The rows are grouped in 3 different ways at once. Each group adds its own fixed numbers to the row, and there is some noise. The rows also spread widely along 8 directions, which tell nothing about the answers.
Known rows, each followed by its group in each grouping:
[ 23 -23  -6  -7   4 -27 -24  14 -22  27  -1 -15 -12  -2  10  -6   0  21
 -19  -1 -36 -13   4  -6   7]	Bako K_188 C
[ 30  12  -4  -3 -28 -24  -9 -17 -19  33   8 -44  -1 -23  17  -2 -14  15
  13  -3   3  -5  10   2  24]	gilo K_135 H
[-36  12 -15  21  -5  -6 -37  47  38  20 -60   0  15  15  10 -19   3 -18
 -24  26 -21 -22   5  -6 -39]	Bako K_185 G
[  2 -55 -45 -43  18 -34  -7  34 -22  32   2  -6 -11  34 -13   1 -16   0
 -13  -1 -51 -21  -2  -8  27]	gilo K_94 W
[ 28  -1  22   2  -2   9  37 -36 -30  13  10  12   4 -44   2 -15   2  12
  20  -7  17   0   3   3  -7]	Zepep K_188 T
[ -6   6   9   4  10  -5   5  13   8   0  -2  19   8  -7  19  -9  15   5
 -13   1   1 -18 -12  -1 -11]	dibur K_135 L
[ 30  25  31   9 -20  -4 -20 -11  -1  -2   2 -35 -11 -35  24  20   8   6
 -11   0  13   0  26   4 -15]	muzo K_94 T
[ 27  -4 -33   9   9   2 -12 -15 -12  -6  24   6  14  20  22  20 -23 -16
   0  11  25  -9  21  16  17]	muzo K_875 W
[-22  10   6  29   4  16  25 -19   3   2  -2   9  26   6  -2  -8   8  -4
  22  -2   2  16 -10  -7   6]	Zepep K_587 C
[ -4  -9  17  11   0  24   2 -17 -15  -5  -6   1 -12 -16 -19   4  -2  -1
 -15  -1 -11  11  -4  -3 -31]	dibur K_587 L
[ -7  41   3  20  -8  -2  -3 -10  20   5   1 -17  21   4  20  16   7  -6
  23  -7  19   2  15   7  32]	dag K_185 G
[ -4 -15 -29 -37  15   1  -1   9  10  11  11  -7  15  18 -21   8 -10 -22
  19  -1  -7 -12   8  -2  18]	dag K_875 H
[ 24   6  14  -7  -3  -1 -21   4   1   1  12 -16   0 -17  15  12  17   6
 -10  -8   6 -20   4   8  -5]	dibur K_587 H
[ 25 -19 -20  -8  14  14 -36   6  12  -2   6 -13 -17  10  -4  33 -14 -11
 -37  19   0 -14  30   2 -19]	gilo K_188 C
[ 14  -5  13   0  -6 -15   7  -9 -32  16   3   2 -11 -25   5 -10   1  18
   4 -18 -13  -9  -5   4   9]	dibur K_185 G
[  9  -3   1 -17  19  17   0   9  14 -24  25  14  -3   6   0  35   7 -13
 -13 -11   8 -16  15   6   5]	dag K_185 W
[-23  13   0  16  19  22   3   0  27 -30  12  16  13  27   4  18   6 -13
  -9   5   8   5   6  -9   3]	muzo K_135 C
[-16   9  -3  21   1  18  28 -29  -5  -6   6  -2  16   5 -14  15  -9 -15
  17   7  18  27  20  -2   4]	Zepep K_94 W
[-27   4  -8 -31 -12 -18  -3  12  11  38  -9 -30   4   6 -20  12   4  -6
  24 -16 -32  -9  -3  -7  26]	Zepep K_185 L
[-28   7 -14   5  13 -13 -29   7   2  -7   8 -22  -3  39  -8  25   0  -6
  -5  -3 -30  21  19  -8  33]	dibur K_875 G
[-13  21 -21  24  -1 -11   0  11  14  11  -7  15  41  23  32 -12  -3 -11
  12  10  13 -13  -2   8  15]	Zepep K_185 H
[  3  11   5  11  -1 -19 -10  12  -4   6  -8  -9   1  -4  23 -11   7  17
 -16   2 -16 -10  -1  -5  11]	dag K_135 G
[-10  -5   8  -2  21  28   7   0  14 -24  11  16   1  13 -13  19  11 -10
 -14  -5  -4   0  -3  -4  -6]	dag K_587 L
[-43  -7   0 -10  13  32  41 -18  11  -7   6  11   8  12 -48   4  -4 -16
  21  -4  -8  22   0 -20   1]	Zepep K_135 C
[ 32   8   8  17  -5  -1   3 -10 -13  12   1   6  14 -23  32 -14   6   9
  -2   2  13 -17  -4  10  -9]	Zepep K_587 T
[  0  18  23  15 -15   2  -3 -24 -12  -1  10 -25  -4 -12   4  15  10  12
   9 -16 -10  17  -1  -3  17]	muzo K_587 L
[-13  23  30  25   5  20  12  -6  25  -5  -9  10  15 -16   4  -2  24   0
   9   0  14   8  10 -10 -18]	Bako K_188 C
[-10  17   4  12  10   1 -12  13  24 -10  -9  -9  10  14  16  12  11 -11
 -15  14  -2   3  18  -3  -4]	dag K_94 T
[-13 -21 -23  10   2 -20  14   4 -15  46 -33   4  22   5   1 -34 -15  -5
  12  18 -13  -9  -9  -1  -9]	dibur K_94 C

New rows, each followed by its group in each grouping:
[ -6 -22 -25  -6  10  -7   2   0 -12  24   0  -2  13  26  -7  -6  -7   0
   7  -2 -27  -6 -11  -5  22]	Zepep K_587 C
[ -1   9 -13   8  -6  18   3  -8  18  17 -16  12  17  -5   0   1 -12 -26
  11  12  26 -17   8  10 -24]	Bako K_185 L
[-18  -4   2   8   7  -7  -8  10  -9 -16   7   0 -10  14   4   8   1   7
 -24   0 -29   8   0 -10   8]	muzo K_135 W
[ 87 -11 -18  -1  -7 -23   3 -27 -45  26  33   1  -4 -30  45  -7 -22  24
  -3  -5  36 -35   6  23  23]	gilo K_135 G
[  5  -3  -9 -17  11  -2   2  -4   5  -3  23  -4   4  17   3  28   2 -12
   3  -9   6  -4  11   2  22]	muzo K_94 L
[ 16  10  16  29   5  11   0 -13  -2  -7   8  10  12  -8  24   1  11   5
  -6  -1  17  -6  -3   7  -6]	dibur K_587 C
[  4   5 -11  17 -10 -15  14 -21 -15  38 -12 -15  23  -4  10 -13 -12  -3
  27   9  11   4   4   4  11]	dibur K_94 C
[ 35  15  31  21  -1  11   7 -32 -15 -15  31  -8  -2 -21  18  16  14  16
   4 -19  12   7   3   4  18]	dag K_587 C
[-29   6   8  18   6  20  18  -5   3 -16  -7  16  10   0 -10 -10  -2  -6
  -4   9   3  13  -2 -10 -20]	dibur K_135 H
[ -4 -13 -12  23   7 -10  16   2 -21  17 -16  14  16  -1  12 -27  -8   8
   1  15 -12  -1  -5  -2   2]	dag K_188 W
[ 18   2  26  17  -6  14  12 -15 -16   4  -7   9  -1 -38   2 -22  13  13
   4 -10   9  -5  -6  -1 -22]	Bako K_587 G
[ -5  -9   4   5   9   6   9 -26 -20   7   9  -6  -4  -1 -18   9  -5   3
   6  -3 -11  19  11  -6   8]	dibur K_188 C
[ -8 -13 -13  -8   5   3 -24  12   1  -1  -1 -12  -3  22  -8  11  -6  -6
 -17   3 -26  -4   0  -5   1]	muzo K_587 H
[  1 -28   0 -20   9  20  14  -1  -8   9 -14   9 -12 -16 -37  -6  -7  -9
  -7   2  -5  -6  11 -10 -34]	Bako K_94 G
[ 20 -11  -7  -1  19  10 -11  14  16   7  -5  16   8  -2  10  -1   6  -7
 -17  12  11 -28  10   3 -22]	Bako K_188 C
[ 34   0  15  -9  -9   0  10  -6  -7  23   4   6   2 -36  11 -11   4   6
  14 -13  15 -26  -2   8  -8]	Bako K_185 C
[-13 -13   8   5  17   5  17 -18 -26  -5  11   8  -8   5 -14   1  -3   7
  -3  -2 -22  26   6  -9   9]	dibur K_188 T
[ -4 -20 -12  18  12   7  13  -8 -19  -7  11  17   3  20  -1  -2  -9   2
  -5  -1 -12  10  -5  -4  14]	gilo K_587 W
[-17  30  21  50  -2   7  20 -14   6  -8  -5  18  24  -1  23 -10   5   2
  14   1  12  16  -2  -2   7]	dag K_185 C
[-34 -29 -34 -17  24  33  23 -10   5  12 -19  11   6  22 -55   2 -21 -27
  10  14  -8   9  13  -9  -6]	dag K_188 G
[ 18  -7 -13 -36   1  -4   2   3   5  17  14  -9   3  -9  -6   3  -2  -1
   9 -10   3 -23   4  -1  10]	Bako K_135 H
[  4 -18  -1 -11   0  -7  -9 -15 -34  11   6 -25 -25  -5 -22  14 -12  16
  -6  -9 -33  14  16  -9  16]	muzo K_188 G
[ 16  19   6  14   7 -19 -47  26  13  -9   3 -10  -1   4  36   7  18   6
 -26   0  -5 -15  17  -1   1]	Bako K_875 G
[ 29 -12  31 -33  -5 -10  21   5 -21  20   4   6 -14 -55  -2 -15  16  23
  11 -30  -9 -31 -11   0  -1]	dag K_185 G
[-18   1   2   3  18  15   8  12  30   3  -9  19  19   7  -5  -4  16 -11
   6   4   6  -9   6 -10  -9]	Bako K_188 C
[ 12  13  17  35 -18 -12  -4 -18 -28   2  -6 -28  -1 -15  15  -6 -10  14
  -7   9  -9  26  13  -4  -2]	dag K_94 H
[ 20   8  -3  46  -3   4   5 -13 -19 -10   0  33  17  -8  43  -9 -13  -2
 -10  11  26 -10   3  17 -10]	muzo K_185 W
[ 17  -7 -27  26  -1   1  15 -41 -33  30  -3   5  18  -2   6  -8 -30  -5
  15  18  22   5   6  15   6]	dibur K_188 L
[-20  37   7  33  -8  -5 -29  -3  15 -16   9 -19   2  26  24  34   3  -4
 -12  -4  -9  18  14   3  26]	muzo K_185 L
[-17 -15   3 -17  13  11  -5  13  16   7 -10  -9  -2   9 -21   5  12  -4
  -6  -4 -30  -8  -6 -13  -2]	dag K_587 C
[ 21 -15 -23 -33   0  15 -36   9  19  20  -6 -25  -9   1 -16  25  -5 -21
 -18   7  -3 -30  12   7 -22]	Bako K_587 L
[-11  18   8  28  -8  -7  16   6   7  15 -22   7  35 -13  23 -28   8  -3
  12  14  16  -3  -2  -3 -19]	Zepep K_94 H
[-20   8  26  -3  -3   9  10   5   8  10 -13  -6   0 -21 -17 -13  28   9
  14 -20 -15   1  -7 -15  -6]	Bako K_587 G
[ 22  -9  25 -11   0  -5   8   2 -12   3   8  -7 -15 -28   5   2   8  11
 -10 -10  -7  -5   9  -6  -7]	gilo K_94 T
[  1  23  24  36  -4   7   8 -14  -1 -19   0 -12   8  -9  15  10   9   1
  -3   5  14  22  18  -1  -2]	dag K_94 W
[-16  -6   4  10  17 -19  -9  16  -8  -7   9   2 -12  22   7   3  12  22
 -18 -11 -41  14   5 -16  30]	gilo K_188 G
[  7  10  35  11   9  -4  29  -8  -8 -18  24  25   8 -17  25  -2  27  12
   8 -23  14  -1  -8  -3  11]	muzo K_94 L
[-28  15   7 -11   9   5 -21  30  40 -19   1 -10   4  20  -3  27  16 -14
 -13  -6 -18  -6  10  -7   5]	dag K_185 H
[ 11  -6 -40  -1  -8   4 -10 -11   2  36 -14 -20  20   9   1   1 -18 -19
  16  16  14 -15  10  12   4]	Bako K_587 W
[-12  17 -10   5  24 -15 -47  43  51  -4  -5  -7  18  33  35  24  28  -6
 -28  12  -4 -27  15  -1   7]	dibur K_188 C
[  6  -1  17  -3   0  26  47 -32  -9  -8  16  20  12 -25 -14  -3  -2  -9
  32 -11  37   8   5  -1  -6]	muzo K_94 H
[ 16 -18  -9   6 -21 -17  -6  -1 -29  42 -24 -19   2 -20   7 -34 -16  12
   0   8 -20 -11 -11  -2 -11]	gilo K_587 H
[ 15   2   4   2  -2   4  -2 -13 -10  14  -6  -3   5 -30   0  -8  -3  -5
  11   0  17 -10  10   4 -17]	dibur K_875 G
[-56 -28 -12 -29  17  30   3  26  28   4 -31  -5  -1  22 -58   5   5 -26
  -6   9 -42   0  -5 -19 -23]	dag K_587 W
[ -1  19  19  39   3  -4   2  10   7 -17  -7  10  20  -2  35 -13  14   5
 -14  10   9   3   3  -4 -11]	dag K_94 H
[-15 -30   6 -24  14   9   6  -3 -14  -2   9 -13 -23  10 -43  21  -3  -3
  -7 -10 -36  19   9 -18   1]	dibur K_94 C
[ 17   1   9  18  13 -19  -9  10 -19 -19  27  22  -6  16  36   9   8  17
 -27 -14 -21  -6  -8   5  28]	dag K_185 L
[ -2  16  12  12 -13  -3   9 -22  -5  15   3 -31  10 -10  -3  10   1   1
  21  -4   2  19  13  -9  11]	Zepep K_94 C
[-16  17  23  35  -7 -14 -12  -9 -10 -15   6 -26  -7  14  14  15   7  14
 -12  -5 -27  38  12 -15  19]	muzo K_94 C
[ -7 -13  11  -7  10 -14 -16  15 -19  -9  14 -13 -21  14  -7   9  18  23
 -23 -21 -54   5  -5 -14  23]	Zepep K_587 G
[  5   1  16  10   1 -11   9 -13 -24   0  13  -8  -4  -3   6  -5  14  24
   5 -22 -23  11 -10  -4  33]	dag K_587 G
[  2  45  44  30 -35  -5  -6 -24  -8   8 -11 -43  -7 -44   7   5   8  16
  16 -11   0  22  17  -2   3]	dag K_185 G
[  7  16  -6   9 -17  -2   4 -29  -9  35 -10 -32  11 -17   0   0 -13  -2
  26  11   6  11  22   1   7]	Zepep K_188 T
[  1 -11  -4 -29  -4 -31 -12  14  -9  35   1 -27   3  -5  -6  -7   6   8
  15 -12 -38 -13  -3 -12  21]	Zepep K_875 C
[-12 -15 -26  -8  23  26   5   5  15   4 -16  29  17   7 -19  -5 -12 -33
   2  17  20 -21   8   3 -32]	dibur K_875 G
[-40  -4 -20  -7  12  25  23  -8  31  15 -13  -1  22  27 -38   9  -7 -36
  29   8   7  13  15 -12   2]	Bako K_94 C
[  7  13  30   4  -5 -33 -11   6 -17  -6  18 -26 -15  -9  23  12  24  30
  -7 -26 -25  10   7 -11  34]	muzo K_94 G
[ 35 -10   0 -23 -16   3 -14  -8 -14  31  -8 -27  -9 -35   2   1  -5   1
   0   1  -1 -26   5   7 -17]	muzo K_587 T
[ 38 -18 -31  -2  -7   6 -12 -26 -20  31  -6 -15  -5 -11  -2   7 -36  -9
  -8  21  16 -11  21  13 -15]	gilo K_188 L
[ 13   6 -21  15  14  26   2 -34   1 -20  24   9  13  23  -2  29 -24 -26
   6  11  30  13  22  11  11]	dag K_875 L
[ -1   3  -5  15 -19   8  -3 -21  -5  26 -13 -28   1  -8  -8   2 -14  -5
   9   6  -2  10   4   1  -1]	gilo K_587 L
[  2 -29 -27 -10  19 -18 -20  25  -9  24 -21   9   0   9   3 -13  -4   4
 -27  15 -24 -28   2   2 -11]	dibur K_188 G
[ 19   7   0 -33 -15  -7 -38   4  20  31  -1 -53  -7 -20 -12  23   4 -10
  12  -6  -6 -15  25  -4   0]	Bako K_875 C
[-14  13  13  13  10  10  -8   2  19 -27  25   3  -6  24   4  35   8  -4
 -10 -15  -7  13  14  -8  21]	gilo K_185 C
[-4 11 11  7  3  2  0 -1  5 -3  5  3 12 -7  5  1  7 -5  5 -1  3 -2  4 -2
 -6]	Zepep K_875 L
[ 14 -13  -1  13   4 -21  15  19 -21  10   1  42  13  -7  35 -37   0  14
  -5  -7  -4 -26 -22   4   3]	gilo K_185 H
[-16  16  35   5  -6  11   0  11  18  -9  -7  -3 -11 -18   1   6  16   0
  -5  -9 -10   5   8 -10 -17]	gilo K_185 T
[ 10 -25 -22   3  28  27  13 -12  -7 -23  19  30   3  21  -8  24 -16 -23
 -19  12  23  -2  20   9 -14]	dibur K_94 W
[ 24 -16   1   3  10   4  13  13  -2  18 -16  33  14 -31  19 -27   6   4
  -6  10  20 -36   0   5 -35]	Bako K_188 W
[-5 13 -1 36 -2  0 -9 -9 -9 -7 -1  0  9 14 21  1  2  7 -6  1 -5 10  0  0
 15]	muzo K_587 G
[  9  -3  11  11   9 -49  -5  42 -11  11   1  18  16   2  51 -38  28  27
 -12 -11 -26 -22 -19  -8  17]	Bako K_94 H
[ 9 15 11  4  8 13 -8 -7 18 -7 14 -7  6 -6  7 25 14 -1 -2  2 14 -3 21 -2
 -3]	Zepep K_188 C
[  4 -12   4   1  10  -5   3  13  -7   0  -4  10   0  -3   5  -3   6   2
 -23   4 -14  -9  -3  -5 -19]	Zepep K_94 L
[-41 -19 -34  -3   9  -2  -4  14   5  36 -45  -3  12  18 -28 -18 -14 -15
   2  23 -24  -4   4  -9 -15]	dibur K_188 G
[ 30 -28   1  -3  17  -3  10  -5 -32  -9  27  22 -14  -6   9   3  -1  18
 -18  -9  -6  -6   6   0   9]	gilo K_188 W
[-13   0  27  38 -14  -2   4  -1 -21  13 -34  -1  -6 -25   5 -38   5  21
 -11   1 -26  13 -12 -13 -26]	gilo K_587 G
[ 10 -10 -15 -25   6  -8 -10   9  10  14   7 -20  -7   8  -7  20   0  -6
  -3  -5   0 -13  20  -4  14]	gilo K_94 G
[ -2  48  30  61 -12  -7   0 -23  -3  -2  -8 -17  17 -17  41  -7  11  15
   8   9   9  28  14  -1  11]	dag K_188 T
[ -4 -17 -52 -18   7 -12  16  -5  -6  41   1   7  22  33  -7 -11 -24 -15
  24   5  -3 -15  -7   4  34]	Bako K_135 L
[ 14   0  -8 -15   6  12   6 -15   5  15  11   2  15  -6   0  13   5 -11
  16  -8  24 -22  -5  13   4]	dibur K_587 L
[ -1  43   4  26  -5  -4  -3 -22  15   7   9 -26  23   3  26  20   9  -2
  22   3  21  14  25   3  28]	Zepep K_188 T
[ 19  -7   4 -24   5  -5  -9 -10 -10  -7  33 -24 -19   4  -6  42   1   1
  -8 -18 -10   3  17  -1  24]	muzo K_94 L
[ 24  -5  34   4  17   6  38  -9 -22 -15  31  41   9 -31  23 -13  33  20
  11 -29  18 -17 -21   6   5]	dibur K_587 W
[ -4  -7 -14   6   6   6  20  -8   5  20  -5  14  24   1  -1 -17 -11 -15
  29   5  15  -6   0  -4   3]	gilo K_875 C
[-25   9  17  14  -1  20  -2  -2  14 -17  -6  -8  -4  -6 -17  10   2 -13
   0   3  -3  23  20 -13 -20]	gilo K_875 W
[-38   8  -7  35   8  35   2 -12  13  -4 -31   7  14  14 -20  -2  -7 -21
  -4  22   5  17   5  -4 -29]	dibur K_587 G
[ 14   5  -7  17   5   9 -14   2   4   1  -7  20   7  -4  22   7  -6 -13
 -22  13  19 -23   5  17 -26]	dibur K_185 L
[ -8  21 -27  16  13   0 -32  30  45   5 -18  -3  32  24  31  18  10 -20
 -17  30  21 -28  25   8 -13]	Zepep K_188 W
[-16 -15 -20  -3  -2 -13  -3   1 -17  37 -22 -13   9   1 -13 -19 -14   0
   9  13 -23   2   0  -5   0]	dibur K_188 H
[ 10   0  10  10   4  -5  -4 -17 -22  -7  19  -5 -11  -2   7  16   0  14
  -8  -8 -12  13   8  -2  16]	muzo K_188 L
[  1  13  16  13  -2   1 -12   3  12   6  -2 -14   7  -1  11   1  20   6
   0  -9  -8   0  -1  -4   3]	Bako K_587 C
[  1 -43 -20 -26   0  11   9 -26 -36  33  -6 -20 -16  -5 -53   4 -32  -3
   5   8 -32  13  13 -10  -9]	Zepep K_188 C
[ -9  -3  12  16  20  -5 -17  13   0 -21  17   6  -2  25  15  13  22  11
 -26 -11 -29   4  -7  -8  16]	dibur K_587 C
[ -1 -43 -14 -60  19 -13  14   1 -32   8  36  -9 -16  14 -44   7  -8   3
  19 -28 -47   4  -5 -14  48]	dag K_875 H
[ -5   5  -4  25   2  11  11 -42 -24   7   4  -8   1   0 -11   7 -14   1
  14   3   8  29  20   0  12]	dibur K_188 G
[  1  -1   3  14  -2  -3 -13   2 -14 -10   2  -6 -10   3   3  14  -7   1
 -18   1 -20   8  10   2   3]	dag K_185 W
[ -5   0  12 -26   9  -7   4  10  11  -4  22  -5  -2   3   1  13  19   9
   2 -22 -16 -12  -3 -12  26]	muzo K_135 C
[ -6  12 -23  -2  -3  11  -3 -27   1   3  20 -15   9  22 -12  35 -20 -22
  20  -2  16  14  22  10  27]	dibur K_185 H
[-36  15  -6  -2  15   3   4   5  28   2   1   6  25  19  -3   8  12 -20
  25  -4   4   0   1  -4  15]	dibur K_875 L
[ 31   1 -22  -6   3  25  19 -40   3  21  12  -3  14 -12  -4  17 -23 -22
  28  13  50  -7  29  16   3]	gilo K_188 T
[ 17  11  -4  24   5  -7 -25   5   8   1   9  -4  12  16  33   7  11   7
 -13   0   1 -10   3   5  13]	Bako K_587 C
